There are 10 hidden switches. A switch that is on adds its own fixed numbers to the row, and there is some noise. The rows also spread widely along 13 directions, which tell nothing about the answers.
In the rows, 128 means zero.
Known rows, each followed by its switches (1 for on, 0 for off):
[106 148 129 131 140 139 150 109 128 195 144 126 198 148 169 138 162 111
 157 131 139 146 203 144 150 133 156 109  79  78 150 134 178 110 137 132
 140 136] -> 0 0 0 0 0 0 1 1 0 0
[123 109 132 128 123 133 128  99  97 166 143 108 153 137 166 122 139 150
 178 129 119 136 155 140 129 120 117 135 119 107  94 155 131 110  95 119
 123 128] -> 1 0 0 1 0 0 0 0 1 1
[132 100  88 152 115 100 127  89  97 100 132 110  82 114  93 105  80 177
 120  99 125  94 104 102  72 141 110 121 107 157 137 119 120 109 168 119
 123 112] -> 1 0 1 0 1 1 1 0 0 0
[110 101  92 135 151 112 109  67 153 105  95 104 147 109 120 157 129 137
 138 109 140 147 139 150  94 149  96 148 128 119  99 121 132 116 121 110
  87 110] -> 1 0 1 1 1 0 1 0 1 0
[115 132 140 119 121 134 144 128 109 175 111 150 158 133 146 140 136 114
 158 140 116 137 166 112 133 151 134 126 124 117 131 135 121 120 114 133
 132 146] -> 1 0 1 1 0 0 1 0 0 0
[113 152 153 136 140 122 117  89 116 153 101 127 129 126 102 148 149  98
 132 145 112 130  85 118 148 196 115 136 144 122 146  65 135 163 142 129
 133 115] -> 0 1 0 0 0 0 1 0 0 0
[123 102 115 159 138 123 135 126 155  72 106 138 115 103  91 152 100 129
 105 115 124 122 117  71  87 155  98 149 141 141 150  97  99 121 182 145
 123 150] -> 0 0 1 1 1 0 1 1 0 1
[139 142 134 137 124 132 124 111 113 144 126 140 122 128 117 126 126 129
 144 108 111 125 162 137 138 154 114 107 119 126 134 134 118 136 134 127
 132 133] -> 0 0 0 1 0 0 0 0 0 0
[ 94 123  61 128 124 152 137  97 135 117 132 138 152 126 140 145 109 148
 130 117 122 131 151 126  79 122 121 158 103 140 143 152 128  75 128  90
 125 109] -> 1 0 0 1 1 0 0 1 0 1
[101  68 122 137 127 127 113 122 138 104 149  74 123 129 164 135 136 144
 143 129 112 144 118 124 104  78  87 162 131 127  86 114 114  93 122 132
  98 132] -> 1 0 0 1 0 0 1 0 1 1
[126  65 129 133 161 104 143  96 135 135 101  83 160 146 161 146 150 102
 110 134 166 171 129  73  91 120 147 181 132 118 131  50 173 121 119 137
  99 101] -> 0 1 0 1 0 0 1 0 0 0
[ 91  90 112 134 119 110 142 135 115 146  95 165 155 116 104 116 116 115
 140 145 163 134 117 109  84 144 182 136 133 109 113 137 115  92 121 139
 147 122] -> 0 0 0 0 0 0 0 0 1 0
[134 131 106 122  76 126 153 119  86 217 128 126 148 124 112 117 109 155
 126 127  95  90 173 105 132 145 135 122  80 135 161 153 153 129 134 132
 142 121] -> 1 1 0 1 1 0 0 0 0 1
[155  85 145 141 176 118 138 153 152  77 129 120 117 167 142 137 142  92
 152 112 147 158 181  74  88 128 100 141 157 143 132  29  98 133 141 123
 141 120] -> 0 0 1 1 1 0 0 0 1 0
[126  98 125 154 180  99 102  87 127 103 114 108 131 149 115 111 151 125
 155 137 166 152 121 101  76 165 127 156 150 128 128  93 129 120 111 108
 130 105] -> 0 0 1 0 1 1 0 0 1 0
[119  75 122 174 144 104 140 112 116 122 117 133 136 121 104 110 123 124
 155 102 168 132 133 127  84 146 167 121 133  95  98 111 103 104 144 126
 146 102] -> 0 1 0 1 0 0 0 0 0 1
[105  78 132 128 166 125  99 113 161 120 106  81 153 139 164 147 175 111
 140 135 132 175 161 148 112 114 113 179 140 105 100  98 139 108  99 127
  99 116] -> 1 1 0 1 1 0 0 0 0 0
[ 81 117 157 181 132 138 130 153 150 132 142 137 148 107 106 130 153 113
 152 162 105 131 119 115 131 146 121 141 141  95 151 125  93 114 167 156
 164 168] -> 0 0 1 1 1 0 0 1 0 1
[119  94 137 136 123 109 122 112  84 152 114 118 128 144 127  85 133 147
 149 146 134 137 145  51  73 145 137 165 127 152 145 169 140  88  90 137
 149 150] -> 0 0 1 1 1 0 0 1 1 0
[105 134 161 145 137 125  56 143 141 165 156  79 111 158 112 115 196 111
 178 152  51 137 185 139 148 156  46 133 114 152 141 107 110 133 121 122
 130 142] -> 1 1 1 1 1 1 1 0 1 1
[133  89 149 153 108 106 141 141 100 176 136 105 134 127 119  98 133 148
 151 135 120 112 164  96 122 126 136 120 116 114 127 137 129 131 143 153
 144 139] -> 1 0 1 1 1 0 0 0 0 1
[150 132 161 104 108 123 135 126  91 216  99 111 155 131 148 132 139 138
 158 147 111 118 172 121 180 153 128 124 122 108 106 150 152 173 107 144
 115 143] -> 1 0 1 0 1 0 0 1 0 1
[133  90 125 145 143  99 108 113 109  96  91 108  90 132  92 109 116 141
 124 112 144 122 111  82  77 159 120 145 139 156 118  99 114 122 123 121
 118 110] -> 0 1 0 0 1 0 1 1 0 0
[106 154 112 111  92 161 169 135 116 181 120 159 155 116 146 164 111 116
 140 141  83 120 157 124 151 142 119 128 105 119 153 124 125 127 159 134
 146 143] -> 1 0 1 1 1 0 0 1 0 0
[ 99 108 144  96 124 123 112 109 104 144 107 100 102 142 160 123 154 112
 143 121  85 155 160 144 133 131 108 136 117 128 109 112 152 115 160 162
 132 153] -> 1 0 1 0 1 0 0 1 0 0
[113 111 111 168 120 127 144 170 103 147 142 153 141 133 109 102 107 155
 163 172 151  96 104  54  73 139 154 145 134 142 149 144  74  87  87  89
 158 116] -> 0 1 1 0 1 1 1 1 0 0
[118 145 107 119 153 171 118 143 175  89 124 174 182 130 172 182 135 126
 154 153 141 158 162 102  87 130  88 194 159 142 141 164  79  71  37  84
 109 150] -> 0 1 1 1 0 0 0 0 1 0
[103 115 100 145 134 158 168 128 125 124 155 161 175 135 168 145 110 133
 182 125 146 136 151 113  86 118 138 139 121 101 121 139  92  70 121 100
 157 126] -> 1 0 0 1 0 0 0 1 1 1

New rows. What belongs after each?
[117 145 143  81 138 148 104  75 112 124 103 105 108 150 188 156 152 109
 124 116  71 178 163 112 140 148  68 169 121 159 141 121 168 111 131 152
 100 178] -> 0 0 1 1 0 0 1 1 0 0
[114 131 111 143 125 127 132 116 147 144 154 111 156 128 141 137 145 130
 122 131 125 132 143 131 124 118 120 138 110 120 153 120 152 118 152 127
 123 129] -> 0 0 1 0 0 0 0 0 0 1
[113 119 129 142 139 132 129 116 141 112 128 141 131 125 137 146 136 116
 151 107 115 144 165 144 119 147 105 123 131 113 124 116 108 110 163 138
 136 145] -> 1 0 1 1 0 0 0 0 0 1
[148 137 128 110 109 126 151  82  92 178 121 123 135 127 150 150 111 132
 120 106  93 130 178 103 146 155 106 119  84 128 163 116 175 137 177 163
 120 155] -> 1 0 1 1 0 1 1 0 0 0
[ 92 114 142 161 148 132 117 107 130 143 159 107 156 148 152 107 173 125
 157 152 133 157 133 122 109 121 140 155 125 110 149 132 139  92 106 119
 143 128] -> 0 0 0 1 0 0 0 0 0 0
[120 133 142 108 122 131  94  91  84 114  98 153  93 136 123 108 122 138
 136 100  89 143 172 106 106 171 102 132 122 157 134 191 123  85 113 154
 128 188] -> 0 0 0 1 0 0 1 0 0 0
[131 147 178 152 138 120 142  91 110 131 122 145 143 113 125 136 140 124
 131 136 131 131 117  85 129 191 122 144 140  99 181 118 145 130 158 177
 160 181] -> 0 1 1 0 0 0 0 0 0 0
[ 91 117 108 170 138 111 116  39 106 141 129 106 139 108 108 108 141 161
 148 127 133 130 101 145  90 166 132 141 116 107 138 156 151 105 135 113
 137 111] -> 1 0 1 1 1 0 0 0 0 0
[107 167 129  96 112 131 104  69  77 175 133 109 113 147 153 118 151 148
 157 104  60 128 187 154 142 167  86 119  84 142 139 166 164 102 137 140
 135 163] -> 1 1 1 0 1 0 1 0 0 1
[142 113 146 152 152  97  94  77 129 121 113  92 141 119 119 116 153 160
 140 104 152 139 180 121 100 163 100 138 111 107 135 168 166 114 121 151
 114 156] -> 0 1 1 0 1 0 0 1 1 0
[110 134 140 156 113 132 117 131  87 171 146 150 138 127 119  95 138 142
 212 130 116 117 146 159 132 152 132  95 135 106  78 186  71 107  90 102
 157 132] -> 0 0 1 1 0 0 0 0 1 1
[116  75 141 126 101 122 127 157 136 125 115 121 126 108 126 141 121 126
 120 123  93 128 169 100 114 119  97 153 119 120 128 127 117  97 164 192
 132 181] -> 1 1 0 1 1 0 0 0 1 1
[146  95 107 158 152 121 126 117 152  52 117 135 105 124 101 148  99 130
 134  98 154 130 127  93  65 143  87 137 146 150 125  79  86 121 144 105
 120 104] -> 1 0 0 1 0 0 0 1 1 0
[ 91 135  88 144 138 129 111  88 129 132 125 140 139 130 118 122 143 120
 148 113 133 148 149 164  93 151 135 126 114 133 128 147 124  94 121  92
 131 101] -> 0 0 1 1 0 0 0 0 0 0
[151 137  98 131  84 115 114 130 110 167 125 121 110 111  75 106 102 177
 117 105 109  78 183 127 122 140 107  91  77 155 148 186 138 143 134 121
 115 122] -> 1 0 0 0 1 0 0 1 0 0
[105  93 173 151 173  99  80 131 123 129  92 122 115 156  95  91 180 101
 178 134 129 161 192 107  94 185 125 121 143 129 118 125 106 115 113 135
 146 143] -> 1 0 1 1 1 0 1 1 0 0
[ 76  78  85 144 117 130 124 158 157 111  97 155 145  97  85 142 105 130
 117 148 128 120 114 106  77 129 138 158 139 132 120 145  79  87 126 123
 115 127] -> 1 0 0 1 1 0 1 0 0 1
[103 126 109 124 114 130 158  99 104 195 118 117 163 126 159 141 136 113
 167  89 108 140 211 188 151 135 148  89  70  73  96 127 153 106 172 142
 136 130] -> 0 1 1 1 1 0 1 1 0 0
[ 92  80 132 128 113 114 139 145 103 172  86 121 115 132 105 127 129  82
 139 151 108 134  96  97 122 147 150 135 138 135 101  58 110 148 154 132
 134  95] -> 1 0 0 1 0 0 1 1 0 1
[138  98 126 119 135  94 124  43  74 132 103 102 113 132 139 109 111 165
 129  90 125 131 161 103 100 168 121 133 100 122 130 144 183 104 170 170
 122 159] -> 1 0 1 0 1 1 1 0 0 1
[102 114 106 107 112 108  72 102 143 163  81  92 132 110 115 146 144 122
 110 131 103 146 156 153 125 149  95 151  93 139 114 153 168 115 124 146
  73 137] -> 0 1 1 0 0 1 1 1 1 0
[136  83 168 157 156 117  87 141 171 132  89 101 172 103 121 157 153 145
 147 138 138 142 200 142 146 145 102 149 126  70 101 171 121 129 107 169
  83 174] -> 1 1 0 1 1 1 1 1 0 0
[107 132 108 147 139 144 133 121 120 118 136 145 126 128 145 138 121 125
 173 121 132 135 123 162 120 135 129 117 128 110 104 120  94 104 144  98
 139 115] -> 0 0 1 0 0 1 0 1 0 0
[ 78 144 140 133 107 136 119 135  98 207 124 146 148 146 115 103 164 106
 157 186  94 136 127  79 117 174 143 152 126 155 173 146 128 114 103 115
 165 131] -> 1 0 1 1 0 0 0 1 0 1
[119 149 114 107 119 149 120 146 131 147 133 145 126 160 120 139 144 102
 137 136  78 129 185  93 108 151  81 143 108 175 181  89 114 115 123 108
 151 123] -> 1 1 0 1 1 0 0 0 1 0
[132  93 128 119 136  89 125 102 104 148  92  90 107 144 124 116 140 108
 129  75 128 145 201 139 113 148 136 102  89 120 107  78 172 127 187 159
 124 121] -> 0 1 1 0 1 0 1 1 0 0
[ 92  94 123 138 114 113 119 145 104 134 110 150 106 136 106 103 135 102
 135 128 112 139 137  92  77 154 145 144 133 155 133 119 101  86 142 140
 159 134] -> 0 1 1 1 0 0 0 0 0 1
[125 104 165 133 135 113  80 152 154 132 105 100 109 126  96 135 163 111
 127 124  83 135 192 131 144 150  73 127 123 132 128 112 116 144 139 163
 106 158] -> 1 1 0 1 1 0 1 0 0 0
[131  73 146 131 178 113 108 109 175  80  70 110 146 123 132 172 151  99
 127 109 150 176 179 112  99 156  93 172 145 104 113  80 135 124 141 162
 100 145] -> 1 1 0 1 1 0 0 1 1 0
[112 154 122 113 112 148 123 135 135 165 121 135 142 124 131 159 135 102
 151 131  95 127 148 162 171 144 102 114 115 122 110 110 119 150 143 122
 122 125] -> 0 0 0 0 0 0 0 1 1 1
[ 84 116  89 112 132 133 153 111  89 160 103 162 119 162 137 121 125  77
 163 103 105 156 188 140  92 162 162 106  92 133 129  76 126  89 191 116
 178 101] -> 1 0 1 1 1 1 0 1 0 0
[133 128 105 145 162 129 136  91 143 124 114 122 155 130 135 157 128 122
 161  89 140 142 185 157 128 153 112 111 117 101 101 104 123 136 150 102
 113 109] -> 0 0 1 1 1 0 1 1 0 1
[157 136 100 139 129 125 140  62  94 145  91 146 137 109 111 144  91 156
 160  91 151 115 137 138 115 184 126 113 128 124  95 154 115 146 117  87
 112  91] -> 1 0 1 1 0 0 0 1 0 1
[ 74 120 133 193 146 124 116  66 122 127 122 132 164  95  81 123 133 155
 164 172 136 115  51  93  93 192 120 164 151  99 144 158 104 109 113 116
 147 133] -> 1 0 0 1 1 0 1 1 1 1
[110  95 106 136 120 116 138 157 152 148  94 158 173 108  98 139 119 115
 125 142 149 132 174 104  95 139 149 139 126 117 134 142 114 108 124 139
 127 135] -> 0 0 1 1 1 0 0 0 1 0
[150 101 116 136 137 117 123 109 122 127 111 113 130 132 130 127 117 148
 133  98 148 135 181 109 101 129 121 125 109 134 113 148 136 116 111 121
  96 123] -> 0 0 0 1 0 0 1 1 0 0
[112  92 119 165 102 132 107 162 134 138 126 103 121  98  95 117 120 164
 136 152 114 101  98 126 117 107 113 151 136 131 103 165  81 118  89 111
 109 117] -> 0 1 0 1 1 0 0 1 0 0
[143  80 154 168 168 123  99 117 189  56 129  81 132 109 128 155 147 151
 112 127 137 146 142 108 111 116  68 172 152 109 140 112 122 132 135 157
  89 161] -> 1 0 0 1 1 0 0 0 0 0
[ 85  91 112 162 133 110 110  89 153 106 116  80 121  95  91 133 139 132
  89 154 123 128  32 119 113 134 116 178 144 125 141  81 145 137 168 143
 109 110] -> 0 0 0 0 1 0 0 0 0 1
[111  81 146 153 135 129 141  93 119  65 113 122 105  94 142 139 103 156
 133 117 123 137  99  96  92 135 102 167 149 102 123 138 109  88 170 179
 136 186] -> 1 0 1 1 1 0 0 1 0 0
[ 87 166 148 159 163 147 113  66 124 114 143 131 135 127 133 129 162 124
 170 119 105 142 130 174 145 177 108 119 123  86 147 126 135 111 166 138
 164 156] -> 0 0 0 0 1 0 0 1 0 0
[157 134 114 158 162 117 147  71 116  74 119 150 121 127 107 138  91 146
 140  95 159 120 124  75  78 186 106 129 132 129 164  91 121 126 175 122
 151 129] -> 0 0 1 0 1 1 0 1 1 0
[113 122 134 154 139 118 115 112 142 209 128  77 179 134 123 132 177 126
 158 162 124 131 161 134 154 145 121 135 112 106 129 118 156 161 105 102
 107  95] -> 1 0 1 1 1 0 1 1 0 1
[122 107  84  80 105 119 116 142 110 164 112 132 127 156 153 113 130 127
 137 103 122 140 223 142  94 109 136 122  93 163 103 166 144  90 105 108
 110 115] -> 1 0 1 0 0 0 0 0 0 1
[133  49 164 141 108 105 131 161 132 118 120  76 116 100 136 131 118 149
 120 148 114 126 110  78 126  86  97 162 150 116  91 114 110 128 135 188
  95 179] -> 0 0 1 1 1 0 1 0 1 0
[129 137  94 105 162 149 132  97 156  99 112 125 146 149 165 181 132 107
 121 129 139 155 126 103 104 139  97 176 141 152 148  61 141 132 122  85
 105  90] -> 1 0 0 0 0 0 0 1 0 1
[ 93 160 108 127 121 171 127 182 152 193 161 130 175 167 152 155 169  97
 156 193  91 131 149  89 130 123 101 166 118 169 174  95 101 118  66  54
 132  89] -> 1 1 0 1 0 0 1 1 0 1
[ 80 133 125 108 144 137 103  94 117 155 124 108 142 150 163 125 170 123
 165 126  98 156 186 168 131 136 116 129  94 110 118 150 157  90 127 130
 129 145] -> 1 0 0 0 1 0 1 1 0 0
[104 182 108  60 118 168 125 114 108 201  94 165 154 166 155 154 155  82
 145 151  65 154 195 134 152 172 115 146 110 163 162 121 146 126  93  99
 138 123] -> 1 0 0 1 1 0 0 0 0 0
[128 107 103 148  96 110 159 135  98 151 117 161 129 118  86 110  85 146
 118 120 143 103 154  46  63 154 150 117  97 156 173 147 122 102 151 131
 149 128] -> 1 0 1 1 0 0 1 1 0 0
[144 133 140 144 122 120 126  88 113 150 109 119 141 107 114 144 128 139
 135 142 130 124  97  96 124 172 103 155 144 129 137 124 128 147 101 122
 117 124] -> 0 1 1 1 0 0 0 0 1 0
[136  85 124 160 118 114 132 112 139  90 126 100 112  90 112 146  98 169
 110 101 113 109 130 101 100 128  81 145 124 123 127 126 115 114 173 162
 105 161] -> 1 1 1 1 1 0 1 0 0 1
[128 127 163 193 134 133 140 129 131 133 186  97 145 126 117 116 141 159
 141 172 115 103  88  57 129 125 101 149 136 122 192 105 114 137 128 131
 148 148] -> 0 0 0 1 1 0 1 0 0 0
[ 80  90 104 152 126 107  85 110 124 144 124  93 114 143  96  96 155 121
 123 143 116 140 106 106  74 136 127 162 119 165 132 117 130  94 107 102
 121  91] -> 0 1 0 1 0 0 1 0 0 1
[ 61 140  59 125 127 150 126 135 173 142 123 163 194 117 126 156 136 130
 129 170 132 130 138 127  85 132 135 169 120 132 155 165 115  72  94  84
 118 118] -> 1 0 1 0 1 0 1 0 0 1
[100 130 116 119 133 149 128 155 146 153 130 133 143 147 151 157 144  94
 152 136  85 147 198 136 136 131 102 128 102 128 143  93 115 112 158 125
 133 138] -> 1 0 1 1 1 1 1 1 0 0
[133 121 130 133 113 110 126 126 113 141 112 125  96 132  97 128 125 105
 116 105 100 126 155  99 114 161 106 114 113 159 146  77 123 137 168 140
 130 126] -> 0 1 1 1 0 0 1 0 0 0
[133 139  53  92 105 153 195 135 101 139 112 174 148 132 157 164  63 135
 134 117 139 105 125  98  89 121 146 138 123 150 118  96  95 101 109  71
 127  88] -> 0 1 1 0 1 0 1 0 0 0
